The same things were measured in two ways. Each way mixes the same 9 hidden numbers, adds some noise and spreads widely along 6 directions of its own, which tell nothing about the thing.
In the rows, 128 means zero.
Some things both ways: the first way, then the second way.
[ 97  99 132 143 138 132 118 135 117 124 144 104 140 148 148 147 160 170
 122 133 111 145]
[104 127 146 127 135 140 107 137  82 140 124  97 158 128 129  83 158 121
 105 144 144 114]

[137 126 139 161 108 138 115 125 137 130 120  62 141 133 131 138 129  98
  75 134 111 162]
[124 121 127 138 137 133 155 161 121 138 129 149 172 147 104 135 124 134
 138 143 129 123]

[143 150 137 116 130 129 139 134 115 154 148  95 124 105 108 115 156 150
 145  85 111 119]
[171 136 125 136 136 170 134 107 139 142 126 124 116 157 137 119 162 112
 139 163 117 148]

[112 146 121 107 170  99 133 132 109 109 166  94 145 143 140 126 109 109
  99 184 145 134]
[ 81 133 129 120 111 120  96 110 141 132 115 124 133 104  88 137 115  97
 133 119 136 104]

[131 157 143 144 120 150 112 134 123 128 116  68 110 115 147 116 134  91
 104 145 168 155]
[179 134 129 134 144 141  89 118 154 124 130 121 114 111 119  83 124 120
 130 119 119 142]

[107  92 135 112 158 105 137 127 134 132 137 116 164 160 120 150  90 153
 146 150 118 109]
[ 82 130 125 108 110 102 130 114 126 123 158 101 126 149 120 130 132 108
 114 135 128  72]

[136 110 158 120 100 195 119 151 103 113 149 150 115 144 127 140 135 118
 164 142 169 125]
[153 116 106 138 158 134 111 153 140 136 100 117 112 117 122 110 116 126
 128 123 141 160]

[ 86 143 123 140 143 120 122 127 127 131 107 141 137 132 130 107 148 148
 148 142 136 117]
[113 143 144 106 151 113 124 116 117 150  93 153  84  96 110 121 100 127
 120 105 138 142]

[154 209 177 132 149 122 136 164 169 146 142  76 119 107 146  93 159 115
 128  93  94 133]
[110 138 151 143 137 119 140 125  99 162  94 114 126  82 132 111 109 123
  96  87 149 117]

[145 122 116 144 101 159 118 116 111 140 109  83 105 112 118 131 115 100
 142 115 138 136]
[146 123 109 127 179 121 170 175 117 167  73 163 141 154 121 160  85 165
 148 129 165 160]

[121 105 126  88 170 119 127 144 112 105 147  83 145 159  99 148  68 134
 146 169 132 124]
[ 69 139 152 105 135 111 171 123 108 162 108 101 126 152  93 121  97  84
 139 137 141  78]

[134 113 101 138 128  89 133 116 101 135 124 134 150 112 149 111 120 127
 130 129 112 126]
[151 118  63 133 115 155  82 132 175  96 153 125 101 146 163 180 162 160
 109 125 118 170]

[111 114 105 126 117 143 131 125 137 125 151 115 133 162  98 137 129  98
 135 146 105 112]
[111 131 104 143 143 132 125 128 184 131 123 128 148 154 124 144 115 119
 132 121 115 136]

[151 154 107 130 136 107 164 130 172 124 204 145 186 126 117 122 125 149
 132 161 135  73]
[140 149 150 111 126 141 138 120 104  89 155  56 147 173 164  98 126  93
 158 125 100  80]

[162 159 163 137 114 131 144 125 146 129 144  94 156 107 150 130  89  88
  97 140 136 122]
[126  99 126 139 105 115 150 181  70 104 143 102 155 137 121 150 122 124
 124 124 146  68]

[166 138 166 119 165  81 142 145 148 157 155 130 172 141 171 124 112 150
 131 145 130 104]
[123 135 140  99 114 101 133 127  90 131 140  93 130 103 162 125 129 142
 125 100 142 106]

[137 108 137 127 112 130 147 124  94 135 144 130 145 111 137 129 104 133
 147 104 124 127]
[166 124  93 130 168 132 113 135 162 118 126 113 116 154 167 117 140 141
 133 131 120 165]

[110 135 116 139 115 185 134 131 172 127 160 130 106 155 121 147 171 122
 169 127 105  79]
[149 152 135 141 126 185 116 116 140 116 130 133 103 153 122 125 128 113
 118 126 109 139]

[ 97 118  97 174 103 126 122  90 110 142  94 120 140 118 137 122 148 123
 100 123 104 140]
[142 123 107 112 132 141 120 164 120 103 147 132 137 163 150 155 138 152
 139 138 122 144]

[129  74 131 135 112 129 136 139 101 111 155 126 154 153 141 141 112 121
 135 120  80 146]
[ 73 107 103 167 145 112 123 165 127 150 105 110 172 122 136 142 123 146
  82 108 159 112]

[163 123 102 134 145 124 121 128 121 129 148 100 134 134 132 141 142 154
 142 137  96 122]
[147 176 159 104 109 176 135 100 125 133 143  83 100 147 144  98 108 108
 132 100 114 114]

[132  94 137 124 114 141 137 127 105 162 144 136 136 145 129 136 138 138
 156 108 127 121]
[161 107  98 144 119 153 112 139 128 114 154 122 134 154 144 150 179 138
 118 159 127 127]

[155 124 160 124 135 134 141 157 105 131 162 119 136 135 141 112 137 144
 153  93  95 152]
[115 127 107 158 160 135 111 110 172 172  86 178 119 101 123 147 133 142
  93 122 139 172]

[145 142 139 137 120 142 125 134 112 116 141  94 135 112 128 125 133 117
 112 126 113 140]
[125 119 103 143 135 134 117 166 135 135 123 100 136 126 132 120 126 143
 115 113 143 144]

[124 125 136 125 143 149 116 101 121 152 114 112 132 159 138 164 118 142
 126 176 161 105]
[153 125 121  89 105 128  97 167 119 139 152 141 104 100 102 124 119 168
 130 117 152 143]

[148 166 182 152  85 173 104 154 137 133 127  77 118 116 120 116 187  87
  84 109 118 161]
[184 117 114 169 133 138 104 151 170 128 145  90 150  90 131  62 144 120
 116 100 108 157]

Other things, the second way, with their names:
(186): [100 137 121 154 144 147  85 133 130 164  64 120  88  80 102 109 101 135
  77  88 165 165]
(401): [ 60 107 103  84 157  97 165 184  75 123 101 139 160 189 137 194 129 152
 158 174 153 130]
(418): [103 138 114 134 112 163 114 128 172 125 137 153 121 151  79 137 131 110
 122 139 108 147]
(359): [163 131 112 173 148 190  95 122 193 147 131 210  91 117 100 123 153 138
  77 141 106 185]
(267): [ 94 139 112 123 147  70  68 121 182 124 128  94 172 109 115 101  78 135
 135  74 139 101]
(479): [115 145 128 109 136  94 100  72 175 117 140 142  93 113 125 131 117 101
 132 109 105 109]
(506): [110 130 123  92 141 111 137 171 101 112 149  83 122 171 133 102 101 138
 126 120 137 109]
(540): [111 105  66 120 140 101 115 160 167 149 115 159 144 136 130 191 135 173
 127 136 153 165]
(662): [163 143 142 115 136 173 161 147 124 117 158 100 104 155 165  96 146 112
 134 134  93 143]
(262): [131 114  89 132 160 104 136 162 152 165  91 202 137 128 109 190 109 189
 124 123 160 171]
(935): [203 130 139 156 145 182 100 106 146 138 125 200 100 124  91 105 160 121
 117 161 114 165]
(1089): [128 154 125  95 152 129 129 114 153 159  98 147  99 143 115 152  83 133
 153 119 142 142]
(175): [173 122 112 136 137 128 101 127 175 117 165 119 126 121 144 103 149 127
 127 124 106 132]
(810): [144 136 126 144 153 129 127 122 153 127 109 110 112 110 139 105 103 115
 126  90 114 141]
(1096): [151 125 139 137 142 119 144 104 136 172 111 186  93  96 101 130 123 139
  99 120 139 136]
(24): [119 137 129 120 191 132 149 130 115 129  88  65 125 159 167  68 126 106
 140 134 115 160]
(968): [178 131 160 169 160 136 150 124 101 125 129  90 137 115 167  63 131 110
  97 106 112  99]
(697): [113 130 137 104 143 123 153 135  66 111 111 114 149 180 141 152 127 112
 159 160 135 100]
(1166): [132 120 119 127  86 136 164 138 111 107 154 130 137 159 127 193 132 120
 146 136 121  86]
(199): [113 130  99 100 162  91 145  84 169 116 126 128 148 191 160 168 146 108
 180 168 103 131]
(719): [158 121  99 108 118 118 148 156 134 133 131 139 157 138 137 170 132 166
 168 130 137 159]
(753): [134 123 125 162 144 134 139 147 130 169  82 175 120  93  81 132 104 149
  93 102 151 152]
(969): [143 130 128 152 169 128 137 135  93 137  69 118 139 132 137 120 101 131
 129 115 147 134]
(201): [ 93  93  86 155  92 131 107 156 112 111 146 120 154 149 121 190 162 145
  91 144 155  87]
(754): [ 85 118 111 126 121 106 154 129 121 136  95  96 134 131 119 168 112 100
 144 122 146 106]
(944): [127 122 133 132 113 121  97 117 127 126 142 134 117 108  98 116 127 123
 103 119 136  98]
(1041): [127 131 129 143 138 141 127 144 121 157  90 118 134 101 114 122 107 126
 122 107 148 143]
(756): [135 109  98 124 138 120 125 196 101 144 103 125 146 117 127 152 109 176
 126 113 171 154]
(97): [174 121 146 168 133 154 131 120 104 152 103 142 146  84 128 106 150 115
 116 126 130 138]
(787): [145 136  82 107 153 121  89 115 201 129 134 139  97 149 131 129 125 154
 134 127 122 178]
(9): [110 111 109 132 100 109 130 145 139 105 149  99 169 138 110 146 129 107
 148 126 122  89]
(1109): [143 133 124 138 152 158 117 134 138 161 112 205 128 130 119 149 143 166
 102 144 134 167]
(6): [142 161 148 119 162 156 175 103 107 146 105 123 141 196 150 124 126 124
 151 151 118 138]
(872): [124 147 142 138 141 122 109  77 159 106 142 101 136 146 136  94 125  84
 127 118  94  91]
(596): [154 125 115 122 163 114 177 135 145 154  96 155 107 134 130 144 110 137
 151 126 125 168]
(93): [101  89 106 135 121  96 125 152  71 138  97 141 139 115 105 182 136 137
 116 147 179  90]
(42): [134 126 130 125 143 133 135 141 115 171 122 145 137 120 129 124 143 149
 110 139 152 135]
(1005): [124 130 127 136 144 120 190 150 108 163  87 152 148 133 113 165 101 137
 145 120 146 138]
(852): [109 100  71 117 145 116  86 166 149 110 106 141 120 136 118 173 135 147
 139 147 149 165]
(208): [135 140 132  98 117 114  83 103 142 105 144 142  75 110 109 129 107 121
 128 115 124 108]
(280): [165 120 124 155 120 153 126 141 121 148 126 134 138 115 113 106 152 142
 101 129 135 148]
(26): [131 113 107 166 121 146 102 160 138 120 134 163 118 113 117 149 132 159
  70 110 134 129]
(977): [175 132 128 164 139 147  91 107 158 133 150  97 136 110 155  79 152 121
  99 112 116 119]
(843): [120 124 146 130 132 126 119 139  87 146 109 141 133 100 105 122 119 131
 115 127 153 113]
(558): [103 130 126 128 147 114 113 117 137 140 142 107 141 126 175 120 151 130
 102 125 128 103]
(1162): [142 144 155 147 160 130  98  81 144 146 107 119 123 104 114  59 131  88
 119 126 119 119]
(72): [116 178 167  85 142 100 136  73 126 132 125  55  60 114 162  60  69 106
 116  56 116  97]
(1092): [111 108  95 128 128 126 107 164 122 140 105 138 138 120 101 156 129 154
 127 138 162 145]
(896): [137 122  95 124 165 122 110 125 138 136 107 127 137 147 163 150 150 145
 134 145 146 150]
(220): [142 134 138 141 132 133 126 100 114 152  77 252 118 120  57 195  97 143
 131 138 153 131]
(185): [168 134 120 147 137 178 105 127 169 155 135 194  74 104 112 117 147 154
  81 128 114 187]
(91): [202 130 116 166 143 180  93 134 183 139 156 122 106 109 132  50 164 134
  85 120 102 178]
(1137): [159 141 131 133 126 135 159 113 147 176 105 167 105  95 111 134 118 145
 123 106 129 167]
(370): [118 113 117 118 126 121 127 170  89  99 148  85 150 160 138 127 133 128
 126 137 137  91]
(790): [122 125 131 131 114 156 162 135 103 169 102 159 132 151  69 161 121 118
 128 160 155 114]
(813): [162 139  91 116 136 155  82 119 225 138 141 185  98 128 102 152 132 143
 141 130 112 186]
(796): [ 51 116 131 104 112  41 143 135  86 145  94 103 119  84  96 160  64 123
 117  76 179  56]
(645): [ 77 111 107 128 178  80 146 162 153 193  94 136 179 112 140 136 125 158
 121 127 159 147]
(107): [132 115 133 144 134 101 107 150 122 151 118 134 128  71 104  93 111 139
  94  94 153 115]
(613): [137 171 147 108 136 162 128  67 145 162  95 151 104 143 112 137 106 106
 151 132 129 134]
(178): [ 91 134 129 140 110 140  78 103 153 122 129  96 138 121  96 109 126  87
 115 122 130  95]
(844): [134 121  78 153 142 143 111 127 165 132 120 158 133 147 160 183 153 171
 102 129 131 163]
(812): [121 109 105 131 125  90 119 158 115 104 141 105 155 126 144 150 118 145
 125 102 140  91]
(1014): [159 151 159 149 135 137 136  82 119 122 130 114 109 131 139  99 117  98
 112 105 112  87]
(954): [124 124 122 142 133 137 109 134  97 148 117 100 150 129 141 126 136 141
 102 128 164 102]
(907): [ 93 106  71 112 142 126  81 196 162 128 125 175 149 147  93 170 130 182
 126 153 154 174]
(425): [134 148 108  88 159 112 149 138 158 130 130 119 127 178 134 127  96 134
 174 130 118 149]
(901): [159 115  97 120  85 122  98 126 142 102 181 110 128 126 145 151 163 147
 121 123 124 111]
(228): [145 134 119 134 146 149 104 110 167 106 138 152 111 133 142 126 147 119
 125 132  91 158]
(1105): [157 141  91 120 150 116 121 139 207 135 115 174  79 122 105 159  68 151
 142  86 121 178]
(124): [ 81 117  84 110 116 147 126 176 117 123 137 127 127 184 133 188 141 165
 109 149 150 131]
(804): [123 130 106 135 200 103 124 132 173 162  86 181 143 135 135 130 112 165
 123 123 136 183]
(740): [126 138 153 110 130 126 111  96 125 101 157 128 118 141 137 133 131  88
 136 138 108  68]
(433): [147 144 134 115 127 148 134 110 119 122 122 122 110 143 135 137 125 114
 146 129 120 133]
(758): [156 129 128 120 133 113 121 131 135 115 160 101 140 123 149 102 128 125
 141 114 117 109]
(703): [113 127 143 102 124 120 149 135 105 153 131 125 124 127 106 123 135 106
 140 148 139 107]
(415): [149 130 154 121 130 142 177 162  55 128 109 128 123 132 139 133 116 130
 138 124 136 121]
(930): [138 145 150 142 111 136 120  78 129 119 131  82 141 122 121  88 140  70
 136 120 107  90]
(331): [166 141 147 124 153 141 135 107 114 115 131 114 111 150 153 103 127 104
 137 138 109 112]
(936): [133 134 120 124 142 136  95 120 166 145 134 137 141 126 116 100 142 133
 120 136 128 149]
(601): [ 99 118 130 132 120 120 171 154  91 118 134  81 162 163 132 138 130 108
 134 136 131  85]
(131): [122 133 141 119 144  78 131 127 143 156  94 141 115  63  81 105  68 109
 140  79 143 118]
(130): [133 125  67 102  90 122  74 125 208  68 199  71 126 165 144 152 145 113
 159 124  99 114]
(848): [128 126 130 116 155 120 132 104 114 136 106 130 145 150 142 136 151 111
 155 168 131 129]
(188): [ 90 137  92  95 121 135 113 115 170 122 123 158 111 172 100 201 122 120
 162 157 125 141]
(1000): [148 134 143 130 103 125 151 135 110 137 151  77 113 102 133  91 116 121
 108  85 129  94]
(393): [116 150 114 106 154 135 123 119 162 118 112 129 110 151 128 126 115 125
 149 127 107 175]
(465): [187 120 139 138  99 147 121 112 129  94 189 103 143 152 123 105 159  89
 145 149 101  73]
(138): [122 117 114 154 122 141  87 128 122  99 131 148  99 122 114 151 131 127
  84 121 129 106]
(1145): [104 134 128  97 177 118 145 129 115 134 106 131 157 179 155 156 124 119
 174 166 131 122]
(661): [ 86 135 142 128 162  96 177 134  87 151  84  87 171 161 136 126  88 111
 143 121 155  83]
(5): [132 118 117 116  99 123 101 142 125 100 162 113 118 129 117 130 133 132
 118 117 127 101]
(420): [147 133 138 126 149 134 131 136 110 126 120 125 127 131 139 106 122 136
 127 119 128 133]
(814): [155 129 117 139 163 141 177 119 112 130  82 135 104 155 158 160 123 117
 146 137 117 160]
(412): [143 134 102 144 173 131 123 118 171 150  99  93 129 128 164  94 133 125
 129 115 124 175]
(609): [162  95 120 178 126 121  92 179 112 139 128 124 144  61 111  91 128 158
  70  91 160 112]
(117): [147 133 133 163 154 145  98  94 161 187  88 145 107  75 115  79 151 117
  88 122 142 165]
(513): [151 151 142 106 145  97 173 105 137 125 141  49 116 143 166  83  97  93
 159  92 105  97]
(249): [165 146 133 135 138 158 150 128 141 162 100 173  89 109 108 140 100 141
 121 104 129 169]
(400): [109 159 148 107 120 125 116 116 139 159 124 155  72 101  88 124  74 148
  91  77 147 117]
(353): [114 117 137 128 145 101 161 139  54 139  87 100 162 125 165 140 130 137
 134 126 156 105]
(1142): [177 109 140 142 139 150 136 156  66 132 136  98 136 124 159  91 169 132
 102 147 145 113]
(573): [156 149 174 124 140 143 124  96  86 118 144  98 143 143 157  76 141 101
 130 131 114  85]
(450): [128 153 108  82 128 148 116 129 159  96 156 119 101 191 130 158 107 123
 166 134 108 134]
(434): [150 144 137 127 121 137 119 120 126 136 118 149 100 101 115 120 114 141
 113 101 127 145]
(736): [ 77 138 140  92 134  96 184 139  87 150  99 125 135 153 103 145  88 132
 146 123 147 116]
(873): [200 118 154 159 138 144 149 111 104 108 157 125 105 123 155  93 166  95
 110 139  96  91]

Some of these things the first way, each followed by its name:
[105 116 133 143 118 108 104 132 106 147  72 141 134 119 122 100 155 148
 134 119 134 143] : (796)
[ 83 131 132 138 140 144 104 131 139 137 102  98 102 164 145 125 139 105
 129 169 161 135] : (843)
[114  99 108 171 123  93 131 108  69 131 116 148 183 138 142  94 111 147
 100 145 117 184] : (740)
[134 171 127 138 147 138 112 159 137 109 166  70 123 127 124 110 171 118
 103 153 134 153] : (178)
[126 122 123 118 147  90 134 130 144 137 144  80 148 124 137 135 106 124
 109 145 137 106] : (280)
[140 117 101 105 146 120 132 124 120 133 155  87 142 127  92 140 104 146
 139 149 137 106] : (790)
[ 96 108  88 163 119  93 146 103 119 150 135 138 171 128 126 112 146 163
 124 122 111 124] : (573)
[132 106 119 144 123 126 135 134 126 125 165 129 161 141 138 126 115 145
 128 171 177 125] : (935)
[174 155 165 167 112 124 124 137 122 146 127  96 150  76 162 117 176 163
 103  77  92 150] : (434)
[160 140 142 164 119 107 145 132 113 134 143  91 170  91 143  99 125 150
 104  89  95 164] : (804)
[151 133 157 118 129 124 108 153 135 144  99  83 116 130 125 119 110  95
 134 130 145 137] : (513)
[145  98 118 147 141 131 112 134 140 121 124 137 153 149 131 144 128 177
 168 153 123 118] : (400)
[123 108 162 112 122 161 130 134 128 122 137  76 124 142 136 166  95 104
 126 123 111 124] : (91)
[122 116 156 143 101 156 123 140 150 128 127 123 135 155 141 136 116  86
 125 163 160 122] : (609)
[155 112 117 124 143  89 147 141 118 126 169 111 173 136 131 110  88 121
 122 152 141 134] : (977)
[158 150 142 137 141  78 122 125 134 176 109  81 145 110 149 109 131 120
  91 126 135 135] : (901)
[ 94 144 114 152 134 100 142 125 145 123 138 143 159 136 133  96 138 124
 119 154 128 119] : (228)
[162 150 133 118 128 149 124 130 148 124 129 103 118 134 127 131  79  74
 142 178 171 111] : (1105)
[142 143 121 163  93 149 116 113 100 143 114 128 130 102 115 111 183 143
 115 115 122 142] : (756)
[122 125 113 148 133  97 128 127 143 116 128 137 163 128 156 118 109 121
 119 179 153 111] : (415)
[127 122 136 126 131 131 145 125 117 109 167 124 160 113 145 150 128 153
 127 124 101 105] : (393)
[131 129 168  85 161 130 141 164 106 129 172 111 127 147 134 125 119 139
 162 120 128 128] : (117)
[181 140 137 164 108 185 103 139 119 132 137 102 122 121 131 135 183 156
 142 119 119 147] : (450)
[165 175 162 121 169 120 127 151 150 153 141  65 133 137 132 112 122 133
 130 134 137 145] : (42)
[161 154 130 132 141 100 125 139 119 148 138 113 153 130 112  93 137 135
 125 140 141 144] : (540)
[116 167 139 129 150  90 143 135 147 154 132 128 156 131 126  85 126 135
 136 132 131 119] : (479)
[135 138 111 124 145 144 149 128 174 134 171 132 148 144 111 146 137 166
 181 130 101  65] : (124)
[164 154 167 123 136  96 139 158 139 170 150  90 146 117 132  91 142 139
 129  97 139 136] : (199)
[128 139 156 138 108 130 145 148 179 140 138 117 138 135 133 113 113  94
 150 115 124 108] : (968)
[ 94  94 108 123 119 102 136  87 106 150 107  83 145 144 121 142  70  75
  87 160 150 127] : (465)
[169 132 147 137 127 110 124 161 151 115 159  94 163 123 131 124 124 128
 110 146 127 137] : (601)
[135 149 132 138 128 138 130 139 108 164 133 120 113 125 128  90 169 137
 152  97 133 143] : (896)
[144 166 132 182 102 119 111 137 141 157 114 135 158 118 106  71 200 145
 108 126 140 160] : (758)
[124 140 157  86 138 153 146 155 133 138 163 110 103 146 119 133 126 105
 178 111 116  93] : (412)
[106 138 100 142 108 117 148 115 129 126 134 112 127  86 141 110 131 105
 127 118 138  99] : (969)
[161 118 142 105 156  81 131 143 132 147 148 124 161 148 136 130 108 140
 135 156 131 110] : (1137)
[125 145 125 119 144 162 125 169 131  94 175 149 115 129 127 117 175 159
 185 143 140 101] : (186)
[ 87  96  94 148 129 135 100 123 160 108  89 111 140 149 110 146 109 136
 142 189 172 103] : (506)
[116 119 150 148 109 136 104 149 116 142 117 117 115 156 152 101 180  92
 114 142 146 170] : (97)
[149 162 142 105 155  84 149 146 135 125 181  72 157 104 144 116 111 112
  86 138 132 118] : (930)
[ 99 122 101 109 135 123 137 112 104 118 148 121 136 135 119 135 117 104
 129 150 119 108] : (1041)
[124 162 148 162  97 163 128 131 138 160 112 126 118 112 116  99 185 142
 158  74 114 133] : (331)
[101 133 114 186 107 140 110 139 148 119  98 136 127 123 144  90 171 123
 140 133 139 145] : (138)
[151 190 163 138 114 146 134 143 139 130 131  82 118  96 141 103 139  86
 113  97 103 142] : (810)
[133 203 151 121 168 144 126 154 191 152 154  49 111 147 117 117 154 116
 125 152 153 118] : (936)
[145 146 127 143 121 112 137 117 137 163 116  92 137 114 130 111 123 113
 125 117 127 123] : (262)
[ 77 185 127 129 150 147 127 119 184 159 101 119 101 146 121 115 148 110
 159 158 168  74] : (208)
[196 215 156 126 140 139 126 164 178 147 178  94 136 121 111 100 167 115
 116 160 164 116] : (130)
[177 135 146 110 140 108 141 125 149 168 164 113 153 146 149 140 114 111
 115 164 155  89] : (719)
[139  53 101 136 121 125 129 131 120 141 154 121 143 146 136 154 137 167
 164 120 117 114] : (6)
[102 112 151 148 136 128 110 127 115 127  94  73 117 133 172 140 119 117
 106 139 136 156] : (401)
[115 101 136 128 132 143 133 124 123 114 138 149 155 167 127 151 100 130
 152 154 100 116] : (662)
[ 89 167 108 118 176  76 161 119 155 157 137 111 155 154 109  93  96 125
 147 128  91 106] : (558)
